There are 5 ways to turn a row about zero (a turn may also mirror it). The second row of each pair is the first, turned, with some noise. The first 45 pairs use one turn. New pairs use 3 turns, one after the other, and a turn may come again.
Some pairs, each with its turns in order after it:
[-31   1 -10   2 -44  25  18 -84]
[-15 -52 -19 -16   4 -48  43  56] | K668

[ -9  38 -23   8 -40 -12 -24   7]
[-9 27 59  1 -3 16 16  3] | K726

[  0 -24 -22   8 -15  48  -6  16]
[ -4  40 -40  -6  -2 -26  -9   9] | K668

[-16  -9  45   0  13  42   4   0]
[-18   7 -39  50   0   6   9   4] | K668

[-25 -18 -31 -18  -5 -24  18   8]
[ 17  -3  -3  27 -42  10   0  12] | K771

[-34  14 -17 -26  26   3 -38  11]
[ 45   7   7 -11  13  43  16 -22] | K726

[  7 -24 -10  -8  39  34   4  15]
[-33  13  35 -13  17  26   2   7] | K325

[-30 -21 -12   4  16 -34 -15 -22]
[-26  -7  45   2   5 -13  -5  20] | K668

[25 15  0 24 -2 12 42 -3]
[-20  11 -16   9 -31 -17  -1  32] | K726

[  3   7   2  13   6  17  27 -31]
[ 10 -14 -10   8  30 -17  25  11] | K668

[ -4  40  25  -2 -18  22   7 -36]
[ 11 -31 -20 -44   9 -10  -6 -15] | K771

[ -7   5 -27   5  -4   1  -1  67]
[ -1  20  19  25   4  35 -35  40] | K771

[-57  -1  19   4   0  -6  -1   4]
[ 21  32  -1   0  44  -6 -10  -8] | K726

[ 20   0  12 -20  22  44 -59  17]
[ -7  54   7 -30  39  36  25  -5] | K771

[ 16  25 -33 -12  12  32  30  15]
[ -4 -19  26  29 -24 -36  19   7] | K874

[ 42   2 -26   4   9 -15 -36 -20]
[ 17 -16  38 -30 -16  10 -34  13] | K874

[-53  17 -41   6 -12  -2  -1  -4]
[ 10 -16 -25 -24 -12  -1 -37  44] | K325

[-21 -20  24  21   5 -36  28   5]
[ 23  34 -20  21  25  32  10  -4] | K874

[  2 -41  16  -6  -9   2  -3   2]
[ -2 -13 -16 -11  38   8   4   7] | K874

[-24  -3   0  -9  32  25  -7   3]
[-25  12  19   1  -1  18 -26  16] | K325

[-85   7 -12  16 -14  13  23  -5]
[ 14  10 -28  -7   2  16 -64  49] | K325

[ 27 -28  18  21  10  -3 -26 -14]
[-21  18  26   0  16 -21  30 -16] | K771

[ 20  28   1  26  61  80   0 -28]
[-91  24  21 -14  26 -22 -39 -25] | K325

[-47 -50  16   5  12  -6   6  33]
[-45  23   1  26   2  19 -42  35] | K668

[ 15  -1  11 -28  33 -15  -7   3]
[ 20 -17 -16  20 -12   9   5 -32] | K726

[-15 -14 -18 -31  15 -20  23  21]
[ 15  11 -22  40 -21  10  -2   8] | K771

[-10  -5 -14  58 -24 -31   6   1]
[ 35  32 -19  -1  -7  21 -10  44] | K874

[-16   7  12 -18 -40   9   6  -7]
[-23  21 -24  -5   8 -35  -8  -3] | K874

[-12 -12  -6 -31   7 -62  46 -10]
[ 49  22   2  35  32  -5 -13 -44] | K874

[-37 -47  11 -24  -6 -24  -4  13]
[ 28 -25  11   3  49 -21 -12 -21] | K726

[-28  33 -63 -18   4 -10  43  32]
[ 15 -71  -3 -32  35   9 -28  40] | K325

[  6 -12 -25  20 -12  24  19 -17]
[-13  19 -25 -34  21   0   2   7] | K325

[ 0  5 11 -9 12 19 19 25]
[-13  -7   9  10   5 -10  38  -9] | K874

[ -7  -4   5  -3 -29  -6  32  19]
[39 -4 -5  3 24  7 -2  1] | K325

[ 30  10 -19 -49  -9  -4  -9  22]
[ 39  11 -10  15  23  20  18  32] | K771

[  3  -8 -21  14  19  31  18  21]
[ 23  -3 -17 -23 -14  -6  -2  34] | K726

[-27  30  12  17  -5   5 -36   8]
[ -4 -12  25 -29   7  35 -20 -22] | K771

[-22   7 -24  11 -10  -6   3  -6]
[ 20   2 -20  12 -18  -6 -10   7] | K874

[-34 -42 -10  24  36  -5 -16 -34]
[  9   0 -20 -39  22  12 -55 -29] | K726

[-28   8 -32 -17  -3  29  -4  25]
[ 40   2  24 -13  14  26   8  32] | K726

[-12   3  28  20   5 -26 -37  -8]
[  1  11   1  38 -39 -19   0   7] | K325

[ 74  24  11 -22 -14 -20   5 -26]
[ 32 -15  -4 -38   0  32  57 -31] | K668

[-69 -33   4 -17  -8  24  27 -16]
[-53 -22 -26  18  14 -15 -24  48] | K668

[ -1  18  19  29 -35 -47   1  24]
[ 17 -32  45  27  17 -11 -34 -10] | K771

[-31 -31   2  49 -26  32  32   0]
[  3  17 -28  17  21 -15 -11  71] | K668

New pairs. What belongs after each?
[-23 -30  23  -6  -3  28 -20  -7]
[-28 -16 -26 -22  12 -14 -24   1] | K726 K874 K726

[-15 -35  11 -24  -3   6   7  -4]
[-10  15  20  12  -5  -2  21 -30] | K771 K874 K726

[ 20   9  29 -23  32   8  38 -24]
[  4  18 -16  34  32 -33  13  34] | K874 K668 K325

[ 15  -4 -13  44  38 -23 -15  -5]
[  9 -35 -28  -3  33   7  11 -35] | K874 K325 K771

[ 37 -25  -9  20  29  11  16 -37]
[-19  12   8 -12  52  34   5  21] | K325 K726 K771

[-32  24  -1   4 -27  -5  31   1]
[ 17  24  25   3   0  28  19 -28] | K325 K874 K325

[-16  21  20 -17  -2   0 -16 -45]
[ 15   0   9 -28 -23  31 -33  17] | K726 K771 K325

[ 15 -13  -2  12  50  -3  12  23]
[  4  21  -3  35  23 -31 -24  11] | K726 K771 K771

[ 16  26   1  16 -21  19  -6  49]
[  5  10 -12  20  19  28  -8  43] | K325 K325 K874

[-28 -43 -42  42  -9  10 -30   6]
[-24  -1 -15  22 -41 -61  20   3] | K325 K726 K726

[ -9   9 -11 -57  -1  16   3 -29]
[ 29 -18  13 -18  33  22 -22 -29] | K325 K874 K726

[ 51  -9   6 -24   2 -21 -10  -5]
[ 10  37  -4 -39 -15   2  -1 -24] | K325 K874 K726

[19 12 35 -3 22 -3 17 21]
[ -1   9 -34  14   0  20 -29 -11] | K325 K771 K874

[ 13 -24  54 -26   7  34 -10  58]
[-45  27  20 -18  30  62 -13  18] | K771 K771 K325

[-25  24  11   6  10 -11 -27  19]
[ 24  21  -9  23  30  11 -11 -10] | K668 K726 K726

[  0  -5 -28  44 -27  16  -6  24]
[ 16   5 -25  30   3  32  39 -11] | K668 K325 K325

[ 39   6 -29 -13 -36  11  12   2]
[-46 -15  20   4  26  19 -23   4] | K771 K771 K771

[-27 -27 -30  25 -38  48 -23  -9]
[-27 -38   2 -11  27  32  49 -24] | K668 K668 K726

[-16 -14  18 -49 -11  24 -31  35]
[-20  13 -23  17 -22   3  13 -61] | K325 K874 K874

[ 16  12   8   4  20  -7 -21  22]
[  9  -6  -8 -25   1 -25  -4 -19] | K771 K726 K668

[ 28 -23 -41  -3   9 -11  -8  46]
[-43  -4  -3  37 -14 -13   5  40] | K668 K726 K874

[ 15   4  34   4  48  -1   7 -16]
[ 28  30  15 -23  25   2 -14  30] | K874 K874 K726

[ 16  -3 -35 -36   2   3 -22  31]
[-19 -16  29  30  34 -21  -7 -12] | K325 K874 K668

[  8   4  13   2 -35 -31  16  -2]
[ -5   6   5  34 -15  -3 -31   0] | K325 K771 K771

[ 28   8  14 -12  32   5  35 -31]
[-19  10 -10  -3 -21 -40   1 -41] | K325 K726 K668

[ 17   8 -17   4  -4 -37  10 -21]
[ -7  10  -1  21  21   2 -24  34] | K874 K726 K726

[-21  21  39  19 -19  23  31  23]
[ -8 -49  24   2  13 -23 -24  27] | K874 K874 K771

[ 44 -32 -34  31  42  25  30  14]
[-14  38 -27  16 -55 -30  22  19] | K771 K771 K668

[ 56  16 -26   7  -5 -16 -23  29]
[21  2  1 17 23  7 64 15] | K874 K325 K668

[ 26  -1 -18  40  10  71 -18  -9]
[-28  46  -8  30  48 -35 -19  18] | K726 K726 K771

[ -8  -6 -14  -4 -38 -44   5  11]
[-25  16 -14  13   2   4  27  42] | K726 K668 K874

[ 10  16  40  -4  14 -40   6 -49]
[ 23 -33 -32  18  26  45 -11  10] | K874 K771 K726

[ 18 -33 -31 -13  34  18 -36  14]
[-20  32   7  42 -10  16  28 -35] | K726 K874 K771

[  8   8  51   2  -2 -33  28   4]
[ 29 -23  -9 -25  10  31 -32   8] | K874 K771 K726

[ 14   4 -32 -48  29  34  33 -15]
[ 13  10  36  -7 -57 -43 -10 -19] | K726 K668 K874

[-17 -28  32  23  26 -17 -14  29]
[ -5  14 -32   7 -14 -54  24   4] | K668 K874 K874

[  9 -27  10  -9  48 -26 -18 -23]
[-36 -33  -3   9   8  44   7  18] | K668 K726 K771

[  0   2  21 -15  -3  -6  -1 -17]
[ 11  16 -14   4  16  16  -3   2] | K874 K668 K874

[  6  -9 -17 -20 -53   5  -5 -13]
[ 36 -14  27  21  -1   5 -19 -19] | K726 K726 K874

[ 28  16 -54  -3  29  -3  -7  -3]
[ -8  -7 -22  12 -24  21 -30  45] | K668 K726 K874

[ 12   5   6  21  46 -11 -32   0]
[ 24 -38  11  27  10 -13 -23  -4] | K726 K668 K726

[ 30 -27 -27   5   3  19  -4 -44]
[-21 -15  43  34  43  -8  -3  -8] | K771 K726 K771

[ -3 -12  20 -16 -20 -29  -2 -28]
[-31  -8  38  -6 -19   2  14  -3] | K668 K325 K874

[ -5 -10  29   4  -8  30  37 -23]
[-34 -16  14  -3 -32  -2 -17  26] | K325 K325 K668

[-20 -15  89   3  12 -45 -11  -6]
[ 23  33  75 -15  13 -21  38  29] | K325 K668 K874

[-18  11 -30  -5  15 -41   6 -18]
[  6  33 -13  -8  16  -4 -44  22] | K668 K668 K325

[  7 -33  35  23 -12   4  13  37]
[ 21  12  32 -44 -18  19  -9  13] | K874 K771 K726

[  6 -30 -13  24  14   5  37  -9]
[ -2  23 -11   4 -41  29  -1  -5] | K771 K668 K668

[-38  67   0  -8 -27 -22  46   7]
[  2 -60 -25 -37  32 -39 -22 -29] | K874 K771 K726

[-20   8 -10 -21   8 -10  14 -10]
[  6 -24  20   9   4  10 -16   7] | K726 K325 K668

